The same things were measured in two ways. Each way mixes the same 11 hidden numbers, adds some noise and spreads widely along 7 directions of its own, which tell nothing about the thing.
Some things both ways: the first way, then the second way.
[-22   8  -6  -1  -5  11 -15  16 -23   2  39   3  -4  18  25   6   5  20]
[ 26 -12 -17 -33  29  34 -23 -16   7   3   8  15   3 -12  -6 -16  -9 -22
  32 -14   8  11]

[-12  15  -7  20 -19 -19  -3  -4  -8 -17  18  -6 -12  -7  -7  12  -8   1]
[-21 -13  -2  -4  15  -1  19 -15  -1  -1 -28   5   0  15  -4  -2  25  -1
   0   2  13  33]

[ 10  17   6   1   6 -18   0 -17  13 -27  20  13  27 -23 -19  11   5  11]
[-18 -30 -22  -6   5   4  10  28 -40 -24  10 -20  14 -18 -17 -15  -2  16
  -2  16 -13  -7]

[ 11 -10  -7  -2   1  -2   9  -9   9   9 -12   1 -10  -6 -10   6 -13   6]
[ -6 -11 -12  19 -14  -6  21  12  -7 -23   5   0   0  21  -8  -9   9  30
 -15   7  -4  -6]

[ 14  11 -11 -28  24 -23  12   6 -28  18  -5 -17 -15  -2  -6  -7 -13  15]
[  1 -10 -19 -22  16  23  17   9 -19   4   5  14  -1   3   0  -8  14  11
  -8  22  -5  11]

[  9 -11  25 -15   3  25   1  -3 -10   0  -7  16   5  -3  15  14  29   4]
[  3 -21  -7  12  14  -5  19   1  18  -7   4  14 -14  22  -7  -1   8   3
 -10 -10  23  30]

[  2   6  -3  -6   4   3 -18  18 -11  14   9  -1   8  -3  21   1   1   3]
[ -1   7 -18   6 -16  -9  -8  30  -8 -10  23  16  13  17 -16 -20 -32  51
  -6  38 -17 -10]

[  7  12  -3  19 -17  -2 -30   4   3   0  -9  -7 -23  -6   0   6  -8 -23]
[ 39  24  10  37  30 -38 -28 -41  38  21   4  37 -43   0  -9  42  27 -14
 -15   7  35  20]

[ -5   3  24  -6   0  -5 -18  11 -40 -28  -4   9 -24   0   5  13  13   3]
[  8   4 -15 -26 -25  -9  12  66 -18  -5  27  11   6  -7 -11 -16 -23  33
  -5  31 -28 -18]

[ 24   1  22 -38  18  21 -42  10 -21 -35 -25  13 -35  -9   3  -7  26 -20]
[-33  34   9  24   7  -7  21  -1 -20  17   6  15 -26   2   6  35  48  -3
   3  15  -4  41]

[ -4  -3  -8 -11   0   3 -22  17 -20 -40  -9   7 -10   8 -12  -7   4  -3]
[  1   0  -8  -5   6  20   2  -5   8  -2  -2  22   1  35   6 -20   0  16
  17  -3   1  15]

[ -4  -3 -11 -22  -5  10   9 -14  11  10   4  -8  -8 -13   6  25  -9  12]
[ 19  11   0 -22   8   6   4   0  -3 -12 -11 -34  -3 -16  11   8  64 -21
  23  10 -10  20]

[-12   5   0 -11  -1 -12  -6   7   6 -20   9  -6  10   5   1   0   3   5]
[ -4 -19 -18   8   8  -7 -26  -8 -13 -24 -24 -20  18  12  -7  -5   2  25
  14   5   7  -5]

[ -4  -3  -8 -11  -7  -6  -2  14  -8 -12  -4 -10   5  -6   8   5 -10   1]
[ -6  -7 -13  15   8   1 -10  -8  -4 -15 -11   7   4  20 -15   2  13  16
  16  13   6  17]

[ -3  -2 -13  -3  -4 -10  -1  11 -18  -2  -6 -19   8 -14  -3  -9   1 -18]
[ -2   4 -16   4   2 -25 -11  21   7  -7  16  -1  -7  -7   0  -6 -22  12
  -3  14   4  -7]

[-12  12 -11  19 -14   1 -22  -3 -14 -32  15   7 -22 -13 -23  10 -11  -8]
[  8  -7  10 -39  35  29 -11 -11  -5  13  -8  -4  -2   0  20 -19  27 -23
  33 -28   3  30]

[-42  41 -30   5 -23  -3  -3  25  24 -12  10 -10  48  21   1  -9 -19  23]
[ 37   1 -24 -44   9  31 -11   1  21   7   6  12   7   9  16 -36  -8  13
   8  -8  12   4]

[ 37 -22 -19   7  24 -20 -17  -3  13  18  18   5 -14   4 -10  -1 -11   7]
[ 26  -3 -11 -12   4   1  -3  -9   0  -4   4  -3   9 -18 -21   2   0  -4
 -10 -12   6   4]

[ -3 -11 -11  -8   4  -5  17   6  17  16  -2 -11  27   8  -8 -12  -9   3]
[ 24 -41 -29 -36  15   7   2 -12  38 -13  -7  -2   8  13  10 -47 -15  11
 -10 -37  39  11]

[ 35   9 -22 -35  23   6 -13   7  41  30 -15 -30   5   6  -3  -9   4 -12]
[ 20 -21 -22   2   1 -33 -21  27   5 -25  25 -25  -6 -16  -1   2 -13   8
 -27  -4  24 -18]

[  5 -12  -5  12  -5  -7  -9   9 -19  -6  -4   3  20 -27  13   0   5 -11]
[  1  -7   3  33  41  12 -43 -21 -13  -6  -9 -18  11   8 -13   0  -3   7
  32  -9  11  18]

[-22 -19   7   1  -6  -5  36 -11  -5 -16  11  20  37 -19 -29   4 -24  19]
[-14 -30 -18  13  -9 -11  24  -1  17 -33  -5 -16  -4  24  12 -26   9  28
 -15 -15  20  10]

[  3   8   4 -16   0  -8  -1  -7  23  -1 -27  -8   0 -25   1   1   2  -6]
[ 19 -29 -14  -2  17  -9  -8   5  16  -9 -14  -9   1  11   2 -34   7  30
 -16  10  25   0]

[-24   8 -22  -3 -15   1   9  14 -20  18   6 -30  -4   4   1   1 -24  -6]
[  5  -7 -16 -17  16  -2 -25   1   4 -11  16   7 -12  -7   1   7 -10 -17
  26  -5   5   0]

[  5 -15   9  -6  17  -8 -14 -14   4 -11  17  10 -24 -16 -25   7  -2  -2]
[-19 -11   8  20  31   8 -25 -27 -12  -2 -19   7 -10   6  -9  16  22 -14
  35 -17  16  30]

[-25  42 -22  23 -23 -10 -14  12   0   6   5 -16 -14  18  19   0 -15   5]
[  7 -25  -9  -2  30  36  -8 -35   4  10 -17  61  -2  26 -20 -14  -2   1
  13   5  16  16]

[  1   0  12   9   5  -3  -7   3 -16   1  20   5 -18  13  -5   0  -6   3]
[  8 -20 -17 -13   7  -7   7  -1   5  -5  13   5  -8  -8   0 -12  -1   7
 -16 -24  19   3]

[  7 -19  -7  -4 -10  17  -1  -3  -1  -1 -37   7 -56   5  23  -1 -11   8]
[ 45   7  -2   0 -14  -1  14  14   9  -5   2 -36  -9 -23  14 -11  41   2
 -26 -18   8 -20]

[  3 -15   9 -16   5   3  -3  -5   6   6  -3   1 -23   1  12   6  -1   3]
[ 13 -24 -26 -30  20  22   3 -27  10 -10 -13   7   7  -4  -4 -25  17  -6
  19 -14  10  10]

Other things, the second way, with their names:
<385>: [ 10 -13 -14 -21   5   0   7   7  19  -3  -5 -14   7  -5   5 -33   0   8
  -5 -24  21   9]
<944>: [  1 -47 -25 -17  19  20  16  -5  12 -25   0 -19   1   4   9 -30  12  -8
  -3 -33  27  10]
<769>: [-35 -16 -13  19 -19  -9  17  36 -12 -21  11   6   1  10 -11 -26  -7  38
   5  20  -4   6]
<564>: [ 24   5   2 -34  14  -6 -10  16  -8   3 -23 -61  13 -30  18  -8  36  -7
   1 -19   9   4]
<122>: [ -5 -24  -8  26   7 -31 -13  -1  -3 -25 -21 -32   3  -1 -13  15   8  13
 -14 -15  31   6]
<512>: [  4 -16  -2  35  19 -13  -7 -34   4 -20  -8   0   0  20 -15  19  -5  -2
 -16 -22  19   4]
<952>: [  4 -13   1  24  -4   1  24  13  17  -3  -5  13 -14   5 -15  -9  29   7
  -5   1  20  26]
<841>: [ -1  -7 -10 -49  18  32   2  28 -18  26  11  17  -2 -34  -1 -19  11 -20
  29 -14   2  22]
<834>: [ 14  11   7 -25  31   3 -42  -4 -11   8 -19 -26  14  -6  10  -9   9  -5
  31  -2  -4   4]
<165>: [ -8  -5 -20  13  -8   3 -12  -4   5 -16   3  21   9  23 -16 -16 -21  26
  15   6   4  -1]
<213>: [ 34  -2 -18  23  20 -21 -50 -15  11 -17  16   7 -12  23  -1   3 -12  27
   1  21   6 -31]
<146>: [-14  13  -1 -27  10  22 -20  -3 -34   0 -13 -21  30  -5   0  -5  -3  -5
  41 -14 -23   5]
<645>: [  8 -20 -24  -8  14   0   4 -18  33  -5  -1  34 -10   9  -8 -29   9   4
  15  -6  23  11]
<347>: [ 26 -14 -12 -26  -1  14  19  19   5  -8  10  -3  -3 -15   0 -25  26  -2
  -8  15  -2  -3]
<103>: [ -9 -14  -7   7  14  -6  -3   1  -6  -1  26  23 -28 -11  -2  -1  10  -2
   0   3   7   3]
<768>: [ 38 -13   0   2  32  17 -30 -19  15   5 -10  -8  -4   2   8  -5  -5 -11
  -1 -32  31  -2]
<268>: [ 11 -39 -16 -24  16   6  17  10  12 -10  -2 -27  -5 -11  15 -41  36  11
 -15 -15  29  21]
<623>: [ 26 -36  -3   6  33  16 -50 -43  13 -23 -18  24   1  28 -22   4 -10 -15
  36  -8  18   5]
<620>: [ 30 -15   0 -16   5   4   5   1  22   1  -4   3  -5  11   1 -23  26  11
   1 -20  20  26]
<673>: [-14  -4  -6  -2   1  19  36  -4  -6  -3 -12   7  -3  -8 -11  15  14 -28
   4 -12   7  29]
<527>: [-34  -7   7  -8  -2  -5  31  -4 -10 -20 -34 -23  15  30   7   1  17   6
   9 -13  -5  37]
<44>: [ -3  10   2  36  -8 -39   0  10  15  -5   1  14 -22  11  -8   4  22  26
  -4  24  11   9]
<53>: [ -2   9  -5 -19  -2  28  40  25 -17   5   6   3   9  11   3 -21  16  10
   1   8 -26   8]
<526>: [ 10 -19  -8  32  12 -16 -12   7  21 -12 -11  -6  -7  12  -7 -11   1  20
 -10  -3  35   5]
<966>: [  6   0  -7  10  13  -8   5 -12   8  -2 -10   7  -8   4 -10  26   5 -20
   0 -15  16  13]
<795>: [  8   7 -31  19  -1 -22 -29   1 -15 -20  26 -23  -4 -13   0  18  -9  18
 -15  -1   9 -24]
<813>: [-33   5   6  -3 -11  27  22  22 -25  -1  -9  29  17  24 -21  -8  -8  14
  33  27 -31  27]
<906>: [-18  13  -2  15   8 -23  19  11 -13   5  -6 -14  -2 -10  -4  17  18   7
 -14  10   3  23]
<346>: [ 15 -30 -19   7  20  -3 -24  -6   3 -16   6  -7   1 -16 -18  -9 -15   7
  -4  -2  24   1]
<997>: [  0  -6 -15  -2  -6   1  15   4  -1 -12  -2  -9  -1   9   6 -14  16  19
  -3 -16   2   2]
<857>: [ 24  41   0  -8  25 -12 -31 -15  -2  22  10   8 -13 -10   4  19  39  -6
  21  16  -7   8]
<429>: [ 19 -13 -18  12  12   1 -17 -12   3 -26  29   7  -9  14  -8  13 -14  -3
  15 -12  -3  -3]
<648>: [  8  -3   2  -9   8  -2  -8   8 -15 -13  11 -10  -3   9   8  -1   1  -1
   3   3 -16 -12]
<55>: [ 22  37   5  14  17 -10   6 -31  -5  16  -9  16  -9   8  -7  30  38   5
  -8  24 -14  13]
<264>: [ 23  22  -7 -17 -17 -13  20   1  10   2  -4  -1  -9 -21   7  -1  26  -1
  -7  -6  -7 -12]
<821>: [ 23 -20 -21 -16  -3  -4 -15  32  -1 -20  16 -41   8 -18  16 -38 -15  20
 -19  -5   8 -35]
<892>: [ 42  19  -8 -23 -11  -7 -24  18  12   1  15  19  -6  -3   3  -1 -31   1
   2  21 -12 -33]
<48>: [-11  22 -12  -4  -7 -22  15  23 -15   4  14   9 -15 -30 -16  45   4 -23
   7  11 -10  10]
<583>: [  5   2 -19 -22   3  11  18  -4  -3  -6  10   0  -6 -19  -3  25   9 -38
   7 -21   3  18]
<92>: [ 13  15  -5  13  16   9 -17 -12  -7   1  -3 -23   6  -5   3  -1  15   6
   9 -17   6   1]
<476>: [ 12 -21 -33  29  20 -20 -37  -1   7 -21  17   6 -11  12 -12   8 -23  24
  -2  10  27  -7]
<283>: [ 29  -9 -11 -21  30  24 -25  -4  15   2  -1  14  -1   4   4 -33   0  -3
  30  17  -1 -10]
<792>: [  6   3  10  27  30 -10   4 -27  12   0   2   1 -21  25  13  -6  38  11
 -12   0  12  18]
<173>: [ 25  -3  -3   5  10 -17  -2  -4  17 -14   4  -6  -4  30  11 -24  16  34
 -12  16  -1  -4]
<91>: [  1  12 -14   7  -5  -7   3   7 -32   0   6  10   3   2 -19  42  -6   8
 -16   1  -7  -2]
<469>: [ 21 -29  -1 -20  21  20   8   4 -14  -1 -21 -29  12 -25  -6 -21  30  -7
  -7 -17  11   7]
<14>: [ -4   7 -10 -11   0 -17   2   7 -14  -6  12   0 -10 -24 -13  32  20 -22
  14  -6  -4  15]
<393>: [ -1 -15 -15 -26   7  -3   6   2 -17 -20  -6 -33  18 -18  -2  -3  -2 -10
  -7   0  -6  -5]
<816>: [-14 -12  -4  17 -18 -29  30   6  -4 -27  -5 -35   2   8   0  -4  31  30
 -22 -18   6  17]
<871>: [  1 -20 -28 -43  19  24  21   5   1   2  12 -17   3 -17  16 -21   5 -14
  -5 -40  18  24]
<601>: [  0   6   7  14   8  -2  16   1  12   3 -13  -5 -10   6   3   7  19 -10
  -1 -17  17  28]
<402>: [ 50 -30  -8   8   8  -3   4  14  31  -9  11   3 -18   3  -3 -23   7  15
 -31  -3  28  -6]
<126>: [  1 -24 -15   3  34 -16 -24   1 -19 -17  10 -26  -9 -20  -7  31   6 -22
  -3  -8  19   7]
<724>: [  9  26 -10   7   0 -28   4 -28  28   3 -23  19  -8  12  -3  13  27   5
  17  -1   7  12]
<1041>: [  6  -8 -29   1   5  -8   1 -11  11 -26   4  -6   7  17  -1 -22   7  25
   5  14  -3  -7]
<298>: [  9  -9   6  22 -14 -20  -1  24   8 -24  -2 -10  -8  10  -6  -1  -6   9
 -11  17   2 -11]
<676>: [ -3 -37   0  17  15 -18 -11   7   2 -23 -11 -18  -6  10 -10   7   6   0
  -4 -17  29  16]
<767>: [ 15 -30  -6   2  33   4 -22 -12  19 -12   8 -30  -9 -30   3 -16   6 -27
   6 -42  40  16]
<908>: [  9   0 -11   6   0 -15 -17   0   3 -10  18  -5  -2 -21 -12  -5   1  11
   4   3   7   4]
<109>: [ -7  -4   7  30 -10  -3   2  16 -13 -14   0   1  10  26 -18   3 -28  29
  -8  -1  -4   3]
<321>: [ 19  -6   7 -14  10  -3   7   4  12   5 -15  -1  -5   0  11 -21   5  -5
 -14  -4   7 -10]
<338>: [ -2   6  -3  24  -6  -8   4  16  -2  -6  25  20 -14  -4  -8  -5 -25   6
  -9  12 -10 -22]
<407>: [  2 -45 -30  15  -1 -14   7  14  14 -32   9   9  -1  23 -20 -16 -22  27
 -21   2  24  -6]
<447>: [ 24  -4 -27  -9  18   2 -29 -16  -3 -11  28   0 -14 -19 -10  27   9 -19
  17 -16  12   9]
<43>: [ 21 -17  -6  -3   9  -4  -4   3  19 -11 -22 -27   9  18   9 -18  -5  12
 -11 -25  27   5]
<89>: [-16  49  16 -47 -18  -5  44  18 -21  11   1 -36   5 -20  28  -1  49 -14
  17 -19 -39  28]
<449>: [ -8   5 -15  30 -41 -21  10  34 -22 -35  -3 -13  16  23 -16   7 -26  43
 -24  26 -20 -40]
<831>: [ 33 -23 -18  -9  30  25  -4 -18   4  -5  16  28 -14  -5 -26  21  11 -34
  14  -1   9  18]
<238>: [ 34  23  -3  -4  14   1 -16  -3   1  19   4  12  -6   7   9  -2   4  14
  -2   0  -6 -15]
<191>: [ 12  20 -27 -11  15  -7  20 -25  22  19  11  44 -28 -11  -9  43   4 -35
  -9 -15  25  28]
<955>: [-10 -21 -16 -12   2 -23  37 -26   3 -19 -40 -28  15  18   2  -2  24  16
 -35 -22  21  23]
<1049>: [  2 -15  -3  14  10 -23 -15  15 -14 -20  -3 -32   7   1  -2   7 -17   8
 -15 -11   6 -18]
<681>: [  0  20  -4 -22 -16  -6  16  13 -15 -10  11 -19   3  -7  11 -16  34  21
  15  18 -36   5]
<963>: [ 28   7 -18 -29   2  -4   0   4  15   0   9 -11   1  -1  12 -22  21  18
  -3  -2   8  12]
<739>: [-11 -37 -11   1  18   2  24  -9  15 -11  -6  -2  -6   0  -5 -19  25  -1
 -11 -25  37  42]
<269>: [-11  -7 -17  49  12 -36 -11 -12   3 -27  -7   1   4  39 -25  19   0  32
 -10  26  11   6]
<369>: [  2 -22  -4  21   8   0  -2   5  -6  -4  -9  -9  -5  -4  -1 -13   1  24
 -35   0  30   0]
<541>: [  2 -26 -37  -6  17  -9  -3 -16  12 -18   8   7   1   0 -14   0 -20   0
 -11  -9  25   7]
<156>: [ 13 -30 -20 -19   5  -8  -5   9 -15 -14  15 -30   5 -53  -6 -12 -12 -10
 -26 -23  17 -21]
<665>: [  8  -5 -30 -10 -12  -7  -4  11 -13 -17   7 -15  12  -8 -12   5  12  22
  -9   0   6   1]
<466>: [ 20  19  -6 -20   5  -8  -2   7   8  17   5   5  -6 -20  -5  12  13 -12
   1  -7  13  24]
<1044>: [  7 -15 -29  33 -12 -13  16   2  15 -29  30  23  -8  37 -16  -8 -10  46
 -21  11   3   1]
<96>: [-12  -8 -24  15 -16 -22   7  37 -16 -17  18 -15 -10 -28 -15  18  -2   9
 -15   6  16   2]
<376>: [  3 -10 -23  16   1 -11 -37 -13  -3 -30   3  -1  11  17  -5 -18 -31  30
  11   6  -6 -44]
<375>: [-11  -4   0  -1  -6  -2  28  32  -3   0  13  21 -20  -1  -7   0  16  -2
  -4  20  -1  18]
<551>: [ 14  -6   6 -14  35 -23 -40 -17 -12 -10 -11 -41  -2 -19   8  23  21 -20
  12 -16   9   8]
<300>: [ 44  -7   0  -5  21 -36 -27  16  31  -1  15  -9 -28 -15  10   5   9 -14
 -20  -1  33  -5]
<265>: [ 46  -1  -1  -9  20  -4   2 -16  40  13   0  -3 -20 -17   9   2  22 -26
 -29 -36  47  20]
<925>: [-24  -1   0   2  12  13  -9   8 -23  10  -3  15   5 -10 -19   5  -3  -1
  25  -1   6  33]
<240>: [ -4 -30 -12  11  30 -23 -14 -12  15  -5   0   8 -20 -10 -13  13  -8 -11
 -13 -22  47  22]
<1027>: [ 37  32  -1  21  12  -4 -23 -16   9  16  -3  -2 -12   4   7   7  28  19
  -6   5  12   3]
<672>: [ 32 -35  -5  12  17 -20 -29 -18  24 -31  -1 -27  -6  24  19 -30  -4  25
 -23 -22  30 -16]
<69>: [  7   1 -22  30  15 -19 -14 -18   8  -9   4  -2  -8 -16 -13  18  -2  -7
 -14  -2  23 -13]
<688>: [ 22   9   4  25  15   0   4  -9   8  -2  11 -10 -20  -5   2   2  55   1
   1   5   5  15]
<46>: [  6   4   1  25  19   0 -10 -21   2   0   2  24 -10  31  -8   6  14  15
  14   6  -2  16]

Some of these things the first way, each followed by its name:
[ -6  24   6   0 -15  22  -7  -7  17   1 -21   1   2 -23  -2   0 -11 -20]
<103>
[ 11   2  10 -13  13  17 -14 -17   9  44  30  -4 -21  -8   7  19  18  -4]
<551>
[-20  12 -11  16 -12   5  -2 -11  -3   2  34   9  -3  -2 -23  11 -17  13]
<672>
[-25  10  14   2 -17  22 -10  10  17  18 -13   4  11   6  24  15  -9   4]
<620>
[ 19   6  14  -6  17 -13 -30  21 -33 -38   3  17 -18  40  -1  -8  26  11]
<91>
[  1  -3  -1  11 -12  -5   1   4 -30 -37  29   3 -13  16  19  -5  18   9]
<69>
[-18  -1  17   2 -15  21  16 -18  34  23  21  -8 -10  -3  19  18   1   6]
<645>
[ -9  -3  10 -25   5  17 -23   8   6  -8 -37  17  24 -11  17  -2  30  -8]
<813>
[ -3   8   5 -13 -13   1 -11  27  -6 -30 -35  -4   8  -5  18  -8  -7  -4]
<96>
[ -5  34  -4  11 -26   9 -10   0  25 -20   4 -10  24  -7   1   3  -1 -19]
<857>
[ -1  -7  -5  15 -15 -17  29   6 -13  43 -14 -23   9  13  19  -5 -17  -5]
<955>
[ -6   5   1   4  -5 -10  -8  11 -39 -17  -5   3 -28  11  32  -3   6   5]
<469>
[-28  34 -12  11 -16 -13  12   5  16  -3 -14   7  38 -16   3 -15 -18  19]
<369>
[  2  -3   3 -25   4  16  -4  13 -25 -19 -16   1   8   3  18  -5   6  -6]
<688>
[  2  -5 -12 -11  -3   6  13  -4   1 -23   1   0   3  -1  -9   0  -1   8]
<944>
[ -1  -2   0   7  -7 -12  -6   3   2 -19 -15  12  -6 -15  -5  -2 -14   6]
<1027>
[  7 -16  -2 -13   8  -6   0   6   3   3 -35 -10 -13   3 -12 -11 -15 -14]
<997>
[  2  -1  10 -25  25  -3 -16  12  19  -1  -8   4  31  -9   0 -15  13  -3]
<925>
[ 19 -12   9 -21   8  17  -3   5   4  -8 -23  12   9  -5   6 -13  18  -1]
<871>
[  5   8   3   6  -2 -11  -1   0  18   4 -13  -7  23 -16 -15  -5  -5 -17]
<240>
[  6  17  -2 -20  16   2 -21  17  24  20  38 -13  -7  38  21   8  -5  28]
<665>
[  5   4 -20  30 -17 -25  -6  11 -26  -7  38 -14 -13   8  -3  11 -18   6]
<541>
[-20  13   0  -5  -2  -4   2  11   0   1  20 -18   4  16  19   5  12  11]
<526>
[  0 -15   8   7 -14   6   2   5 -28   3 -30   5  -5 -20   5   6 -15 -17]
<46>
[ -1 -21   9   2   0   4  -4  12 -22 -10 -39  29  30 -10   3  -9  15  -4]
<109>
[ -1 -13  -4  17  -8   0   2 -18   7  13  13   6 -22 -13  -4  19   2  11]
<601>
[  4  12 -29   1  -3   5  22 -16  19  32 -16 -11  30 -17 -26  -2 -15  -7]
<648>
[  4  10  16   1   6   4 -36   5 -23 -59  30  35  -8  19   7 -13  33   6]
<156>
[  7   0  15  -5 -12   7  -3   2   3 -10 -10   2   1 -27   8  17   3   1]
<476>
[ -2 -18   8  -5   4   0   2 -14 -10   9  13  12  -5 -28 -18  17 -26   0]
<681>
[  4  -9  -8  -4  11   4  -1  -9  -9   4  -8   9  -3  -7  -9 -14  12  -5]
<338>
[-11  -4 -13   8  -7   0  13 -15   9   3  24  -3  -2  -1 -10  -2  -6   4]
<376>
[  5  -3  25 -35  17  10   8 -16  30  -3 -18  16  18 -30  -8   3   2   8]
<268>
[ -2  18   2  -3  -3  -3 -22  -2  17 -36  11   3  11   4 -22  15  14  -1]
<676>
[ -2   2   3  -1  -7  -8  -5   8   9  -5  -3 -12   5   7   8   2   1  -4]
<122>
[ -7   9  -5  -4 -15  18  -5  12  16  33  -4 -13   4  -4  27   7 -18   1]
<963>
[ 12 -16 -14  18  -1  -8   9   0 -23   2   6   6  11  11  -7  -7   1  -2]
<512>
[ 13  -4  -1   3   4   1 -15  -4   9  24  20  -6 -29  -8   8  17 -12   1]
<739>
[-14  13 -14  -7   3  -1  14 -11   4   8 -10  -9   7  11  -5 -18  20  -4]
<321>
[ -3 -17  -1  -5 -11  12  15   7 -21 -20 -15  16  20   7   6  -2   5  12]
<583>
[ 27 -19   9 -28  22  18   6  -3   3  11  10  12 -11  -3   5  -7   5  18]
<795>
[ 22  -7   8 -15   4   0 -17  19 -32   3 -32 -13 -16  -5  31 -12  24 -26]
<906>
[ -8 -11  11  -3   2  -7  19   2 -27  22   3  -9  -3   0  10   9   1   7]
<48>
[ 23 -11  -6 -11   1   0   9  10  11  20 -42 -17   3  12   1 -17   3 -11]
<191>
[-10 -15  -6  -7  -5   1  14   8  -9  18 -23 -13   0   7  17  -5   8   5]
<43>
[ 23  28 -11 -24  10  -5  -5   0  34 -10  -9 -15  51  -5 -20  -5  19 -12]
<126>
[  0   6  21 -11  -3  23 -17   8 -29 -30 -10  13   0  19  26  -4  56  -8]
<1049>
